The rows come from 5 hidden closed curves, with some noise, and rows from the same curve form a group. Each curve winds through 8 dimensions. The rows are also pushed far along 5 directions, which tell nothing about the answers.
In the rows, 128 means zero.
Known rows, each followed by its group:
[ 94 155 112 129 155 142 132 148 117 141 154 104 136 138 120 124 112  97
 153  95] => H
[147 142 144 125 130 120 118 175  77 105 180 136 181 113 107 127 147 192
 102 130] => M
[153 127 129 124 115 146 121 131 123 117 103 130 107 118 141 128 132 129
 117 142] => U
[163  97 127 170 130 148 126  91 137 124 102 138  60 103  56 166 147  82
 139 117] => H
[109 138 117 102 118 116 113 167 102 124 128 130 143 135 177 145 110 180
 148 181] => H
[125 145 116 135 150 155 118 138 120 133 127 109 126 131 118 127 128  96
 161  87] => H
[158 190 141  82 154 100 183  99 193 107 136 106 167 142 140 152 151 117
  31 140] => U
[163 160 135 116 163 165 130 142 102 125 153 109 137 110  93 122 153 133
  80  97] => U
[ 62 102 114 116 110 122 111 168  88 147 142 143 164 140 178  93  63 151
 172 150] => U
[125 130 128 144 120 128 136 155 118 140 165 133 112 125 117 101 122 106
 116  94] => H
[104 125 125 111 123 109  93  93 211 140  92 137  90 131 176 132 100  75
 176 147] => M
[129 127 128  90 117 107 114 129 138 119 151 137 157 134 125 114 110 136
 107 137] => L
[130  76 152 153  85 134 102 119 110 113  93 142 100 112 128 110 159 161
 145 140] => D
[134 121 138 145 120 118 144 121 117 119 132 132 136 129  99 161 176 158
 118 136] => H
[114 106 118 113 125 147 124 104 112 124  90 115 136 139 121 110 128 127
 144 120] => U
[166 122 131  96 163 134 146  74 191 142 113  95 117 113 108 137 124  78
 113 102] => D
[112 140 129 102 141 120 144 130 131 131 137 113 160 132 137 141 130 146
 115 144] => U
[144 168 123 145 178 167 108 179  83 129 180 107 106  97  78 152 138 118
 145  91] => H
[126 126 121 123 139 127 113  99 173 144 120 101 103 118 128 157 129 102
 177 134] => D
[ 77 100 104 113  90 111 104 143 124 144 112 143 112 159 186  81  66 117
 178 140] => H
[173 154 144 106 170 125 121 111 199 137 150  84 105  90 141 155 121 102
 133 124] => H
[102  96 125 120 105 130 113 119 136 131  91 124 116 138 148 101 124 112
 168 113] => M
[119 120 118 100 135 148 109 140 103 142 123 104 126 124 146  99 112 152
 147 129] => L
[130 110 111 121  97 132 141 141  73 123 117 120 134 157 129  93 135 173
 124 127] => M
[127 137 147 138 136 122  62 145 134 108 134 146 130 121 181 135 114 150
 206 134] => D
[ 98 166 115 119 145 137 142 134 114 130 147 124 155 145 120 134 122 124
 103 135] => U
[107 121 136 174 120 129 112  92 175 122  81 128  73 124 140 156 140  82
 188 137] => U
[ 60 144 131 178 160 185  96 150  84 165 175 111  80 107  98  86 121  97
 164  84] => D
[152 121 149  91 118 113 168  98 141 120 113 130 153 131 129  91 147 161
  21 146] => D
[153 139 130 152 150 142  94 131 152 149 162 127  68  97  96 150 149  96
 159  97] => H
[145  83 131 180 108 148 138 136  76 128 139 147  83 123  38 101 172 109
 124  53] => L
[118 127 137 171 136 132  78 148 156 129 130 113  73  77 139 181 112 100
 223 157] => M
[173 128 171 156 130 132  93 159  94  71 123 131 134  86 104 179 193 187
 151 136] => U
[ 93 147 129 122 139 114 135 117 128 127 137 125 154 160 141 108 126 139
 129 116] => D
[111 130 143 185 105 144 128 172  80 133 156 150 121 115 112 127 173 148
 116 122] => M
[ 89 179 113  96 157 135 149 131 155 158 137 121 168 153 200  81  64  95
  96 131] => U
[132  65 130 152 113 145 130 110  78 123 112 132 125 130  51 109 170 135
 143  72] => L
[167 110 135 139 107 106 120 133 131 112 126 172 127 128 111 139 149 130
 115 118] => L
[218 118 162 138 123 100 114 100 198 105 122 146  86  83 106 194 186 125
 114 141] => H
[167 113 142  95 106 119 128 124 141 104  90 122 162 116 167 139 141 167
 118 161] => L
[121 112 136 130  93 119 122 137 103 102  97 152 147 134 159 122 119 167
 119 176] => L
[153 112 138 107 115  96 121 102 189 121 136 113  99 112 111 151 141 105
 127 135] => L
[118 132 143 131 140 105 116 104 183 116 115  99 112 114 157 174 123 128
 184 165] => H
[108 167 119 146 157 164 110 118 148 152 123 122 114 129 168 114  94  80
 156 116] => D
[151  72 150 140  70 111 118  97 169 100  40 139 100 118 177 156 154 137
 175 169] => U
[ 86 145 116  71 134 129 133 148 118 141 129 111 165 157 176  69  93 135
 114 118] => M
[144 141 131  82 119  95 134 148 129 109 110 138 182 150 190 116 134 183
 109 143] => L
[160 135 137 109 120 110 113 149 138 111 102 139 149 129 187 145 141 172
 148 149] => L
[131  73 143 160  80 140 123 124  84 108  99 151 154 130 108 127 168 160
 147 122] => D
[101  99 122 157  91 131 115 157  94 137 140 149 107 139 126  90 117 114
 159  98] => H
[ 79  86 118 129  74 124 126 135  64 121  89 162 150 163 153  78 114 187
 122 166] => L
[120 170 108  93 167 129 137 161 125 158 157  98 118 124 156 128  99 140
 116 144] => L
[170  99 145 106 127 120 126  96 161 110  99 119 135 110 130 143 138 131
 128 129] => D
[110 141 124 111 129 120 123 144 124 130 130  97 136 136 158 120 132 159
 153 135] => M
[134  97 143 120 102 122 147 113 136 111  89 135 143 133 122 117 152 117
 108 112] => M
[117 148 111  84 148 124 105 139 163 152 156  88 106 119 152 124  87 101
 159 133] => L
[110 122 122  71 121  91 150 111 150 121 121 127 164 159 134 117 115 132
  96 137] => M
[ 92 114 144 157 117 124 102 108 139 120 108 145 128 143 153 123 134 130
 180 126] => D
[ 90 106  93 103 109 133 124 118 135 147 100 137 110 156 144 105  77  77
 155 125] => M
[114 108  99 128  93 119 124  76 148 132  77 164 126 176 144  93 103 100
 132 133] => D
[131 155 135 126 150 153 132 150 101 131 160 117 170 121 125 124 136 145
 108 114] => D
[152 117 136  98 110  89 139 121 174 123 124 134 118 126 157 124 115 128
 101 149] => H
[150 126 147 166 149 139 122 131 165 141 133 126 106  75 125 179 126  91
 159 132] => U
[184  96 147 151  83  89 104 112 166  83  86 155  87 112 127 205 176 149
 167 172] => M
[ 76 149 108 120 147 137  95 174  86 143 175  97 138 141 128 116 110 140
 191 107] => M
[130 160 118  87 169 150 138 115 135 134 125  91 149 129 124 122 120 116
 102 118] => U
[174 131 152 104 133 126 130 140 105 110 139 122 146 104 115 123 168 195
  68 139] => L
[138 130 141 148 137 141 119 190  52 124 206 120 145  97  62 119 156 171
 113  94] => M
[ 99 126 104 130 147 150 134 132 106 141 134 101 115 138  92 127 117  92
 160  91] => H
[138 137 127 122 150 141 157 114 142 167 174 116 107 118  69  95 151  90
  54  74] => M
[122 150 115  97 136 150 126 143 113 128 114 107 127 134 160 109 105 129
 122 138] => U
[159 145 127 118 123 125 140 121 171 134 106 133 126 122 172 146 122 110
 106 151] => H
[134 156 142 153 160 126 145 120 136 125 161 113 122 128  94 143 171 124
 115  91] => D
[135 152 119 116 136 153 122 112 137 122 118 131 134 142 126 118 119  87
 112 111] => U
[ 80  93 115 116 114 124 120 134 114 138 126 127 134 139 113 108  99 105
 162 116] => M
[131  78 147 172  79 135 142 127 100 129 104 161 112 128 121  94 162 146
 110 114] => U
[156 105 136 120 110 135 127 137  91  99 112 130 167 121 111 120 136 159
 112 130] => D
[117  87 120 134 101 134 120  98 106 127 101 162 144 161 123  84 113 118
 140 100] => D
[141  57 130 111  63 121 137 120 100 117  98 141 148 138 114  96 143 159
 110 130] => L
[131 155 126  91 119 113 124 138 140 117 121 139 153 144 193  95  90 145
  92 161] => L

New rows, each followed by its group:
[130 118 124  98 108 129 109 157 109 129 143 117 142 122 149 109 114 154
 135 137] => L
[142 127 118  97 134 143 150 115 113 123 115 104 157 138 107  95 119 126
  88 110] => D
[136  73 152 161  83 116  99 174  57  95 146 152 146 107  86 136 164 198
 160 129] => M
[ 97 138 106 102 129 125 117 125 120 152 147 128 128 147 130  92 103 133
 110 138] => D
[120 170 128  96 147  95 138 105 199 135 127 117 122 139 161 150 126 107
 111 151] => M
[126 135 139 126 143 127 123 147 133 124 156 122 118 111  96 144 145 102
 129  99] => M
[195  87 152 102 103 108 150  55 179  77  38 137 144 123 113 165 169 132
  90 157] => U
[130 174 141 101 146 120 117 134 148 129 166 112 133 120 145 109 130 146
  84 142] => L
[118 151 144 132 156 127 105 155 101 117 159 131 141 113 122 129 138 167
 126 128] => U
[116 109  95 114 143 124 153  86 144 160 126 141 116 164  77  97 111  68
 111  72] => L
[149 186 110 116 167 150 151 141 118 139 173  91 145 123  85 127 147 120
  75 102] => D
[120 172 130 103 153 135 123 150 142 125 129 108 167 125 173 131 109 122
 135 134] => M
[108 133 107  96 107 100 161 110 116 111 100 133 187 187 143  97 117 154
  88 145] => D
[116 126 112  55 140 124 139 102 130 143 112 108 161 150 154  78  92 150
  85 146] => L
[123  97 134 146 114 148 130 118  81 137 146 125 107 125  63  83 165 145
  96  90] => L
[137 123 124 124 145 133 161 114 127 126 125 104 123 129  74 146 147 101
 111  98] => H
[120 164 128 118 172 136 145 136 147 152 170  96 131 110 113 154 129 108
 118 119] => U
[141  91 137 135 116 139 147  88 133 131 106 108 128 129 112 108 148 128
 124 106] => H
[141 109 131 117 113 108 155 130 131 129 131 125 106 128 114 117 137 134
  93 125] => H
[119 175 142 134 138 118 117 156 126 119 169 127 140 120 142 141 145 161
 103 153] => L
[102 166 131 146 144 142  89 209  74 140 223 130 134 113 144 100  91 148
 151 109] => H
[159 120 156 144 135 134 112 150 125 122 142 111  88  88 130 151 154 152
 151 127] => D
[129 127 126 124 145 138 156 112  98 139 154 111 133 142  71  97 170 150
  77  85] => H
[ 92  92 126 136 109 128 131 131 116 133 118 129 129 126 114 120 108 108
 148 129] => M
[ 82 196 125 132 193 149 133 132 128 154 187  97 134 140 119 103 115  97
 117  83] => D
[130  88 137 154  75 111 120 138 127 117 107 161 112 133 141 119 132 122
 154 128] => H
[101  90 131 107  87 109 138 107 147 108  62 150 168 151 167 117 105 115
 133 156] => M
[ 87 153 128 153 133 129  73 185  97 127 166 122 107 124 146 143 141 152
 213 123] => M
[108 115 114 124 119 131  87 105 168 132  89 112 119 124 165 158 108 110
 218 162] => D
[122  81  96 121  81 125 163 109  73 126 101 124 138 179  99  87 142 164
 110 117] => M
[108 190 109 110 188 136 121 122 195 149 140  81 116 123 155 165  88  53
 177 119] => H
[105 148 148 158 156 149 130 116 133 139 153 120 107 111 102 115 144 108
 105 107] => D
[126 100 125  91 104  94 192  86 146 133  99 110 147 161 118  96 152 153
  55 135] => M
[136 157 123 114 121 148 161 174  66 129 157 132 187 140 133 100 140 168
  54 124] => M
[147 109 128 150 131 167 122 137  81 121 135 111 124 107  67 117 148 118
 138  86] => D
[ 91  82 113  94  89 103 117 139  83 120 125 144 183 154 139  79  88 178
 134 150] => M
[151 161 131 181 151 173 123 151 106 136 145 118  87 108 117 127 144 106
 137  92] => D
[100  98 113 130 108 120 105 121 130 142 119 124 103 140 136 130 123 133
 190 137] => D
[143  97 132 167 120 145 123 162  53 130 141 146 119 129  69 109 190 166
 138  63] => L
[110 180 129 139 160 140 111 140 141 120 140 119 131 117 139 178 131 117
 148 151] => U
[152 150 111  82 126  98 180 111 130 120 133 118 154 164 120 122 135 157
  48 142] => M
[122 137 140 109 108  89 152 121 147 119 125 146 149 149 145 125 156 157
  73 149] => M
[163 128 154 151  98 135 119 139 128  94 111 141 147 104 142 149 160 147
 111 153] => L
[145 196 134 129 187 131 118 173 111 141 207 128 131 108 103 146 150 151
  95 108] => L
[121 178 155 152 163 123 108 146 139 114 164 121 133 115 142 153 149 145
 146 123] => D
[146  89 162 175  98 107 139  84 149  90  85 147 121 123  90 164 188 134
 128 134] => D
[176 126 141 100 127  99 176 102 152 124 134 124 129 124  93 148 184 157
  41 135] => H
[105  52 131 160  77 130 154 120  75 135 145 150 122 150  47  75 170 122
 111  54] => U
[146  92 127 159  99 139 143 105 105 112  85 131 109 143  97 103 157 123
 129  97] => D
[114 129 128 144 129 119 148 103 156 142 135 119  93 136  91 134 162  96
 118 102] => M
[107  84 125 119 118 132  96 107 144 141  97 110  94 124 156 116 103 118
 206 127] => D
[127 124 118 106 148 116 175  91 158 138 121  92 114 136  89 141 133  94
  99 117] => H
[145 125 136 129 119 137 139 130 118 107 103 144 151 120 135 147 116 127
 104 151] => U
[115 153 123  91 118  90 112 172 123 126 166 155 166 146 168 126 107 170
 117 158] => L
[152 199 118  94 161 137 132 176 128 147 180 121 155 125 166 115 112 131
  85 120] => L
[108 151 105 105 132 134 109 178  89 136 166 130 133 141 138 116  99 136
 137 124] => M
[148 123 138 144 127 115  95 129 137 117 106 151 107 113 145 168 154 161
 164 155] => L
[129  98 124 182 111 163 110  91 151 133  93 129  72 108  96 144 130  48
 182 109] => L
[123 158 136 165 134 164  48 210  74 119 187 135 122  91 134 142 118 139
 204 118] => L
[ 72 109  93 123 129 143 135  83 135 169  92 121  93 159 133  93  90  93
 144 133] => L
[125 153 128 121 160 137 110 139 132 148 179 124 112 116 107 109 120 108
 118  92] => U
[134  98 132  96 113 120 141  83 159 132  88 119 124 130 141 100 124 132
  92 149] => D
[132 158 139 136 143 158 128 162 102 124 148 123 153 102 145 138 116 139
 109 147] => D
[123 158 112  93 160 135 167 137 108 158 147 108 132 134 127 106 116 146
  60 135] => L
[121 136 142 122 130 119  96 154 143 130 119 137 157 106 205 148 106 163
 170 178] => U
[147 141 116 140 153 151 142 125 123 139 135 115  78 111  86 140 124  91
 107 113] => H
[104 116 122 159 117 157 115 146  88 128 129 113 138 131 110 117 145 128
 178  97] => M
[157 105 135 137  94 101 185 108 110 106 111 137 138 148  90 124 175 169
  49 139] => M
[105 137 123 122 126 124 137 100 144 139 112 129 125 140 143 118 120 127
 100 157] => L
[130 159 121  87 150 137 134 152  99 121 142 117 182 147 136 100 124 150
  99 104] => H
[130 133 139 110 108 104 151 131 128 128 142 160 161 143 130 101 150 157
  49 136] => M
[ 97 170 103 105 161 136 134 150 143 171 188 106 117 139 145  82  66  75
 117  93] => H
[ 71 114 117 160 119 130  86 112 131 136 110 131 101 142 143 151 121 123
 225 149] => H
[118  52 109 159  97 160 113  77 123 134  67 127  95 130  79 118 115  64
 195  98] => D
[ 93 115 118 119 118 131  82 153  78 126 157 145 149 141 115  94 103 147
 164 112] => L
[136 103 128 133 114 148  90 150 113 135 124 107  91  97 135 131 133 138
 189 127] => L
[122 123 158 142 105 133 118 155  74 111 139 152 149 123 135  88 156 196
  83 135] => D
[159 129 135 105 119  99 106 126 167 121 131 151 118 120 155 144 130 141
 124 152] => H
[129  97 124 125 108 126  87 118 124 120 102 144 118 133 133 119 131 138
 179 120] => H
[144 131 125 124 116 144 136 160  89 122 135 141 130 130 120 108 136 131
 100 107] => M
[116 129 129 110 146 127 153 158 100 141 166 122 152 120 117 106  99 134
  89 122] => U
[122 120 127  98 110 104 121 146 100 110 141 140 193 142 141 111 112 185
 113 152] => M
[175 147 136 142 154 125 130 135 144 122 147 136 100 110  91 146 148 102
 112  90] => L
[105  96 131 156  90 131 148 108 114 122 115 128 129 145  95 111 162 124
 120 111] => L
[152 138 125  85 126 101 151 124 147 137 143 134 135 137 134 117 138 149
  60 138] => H
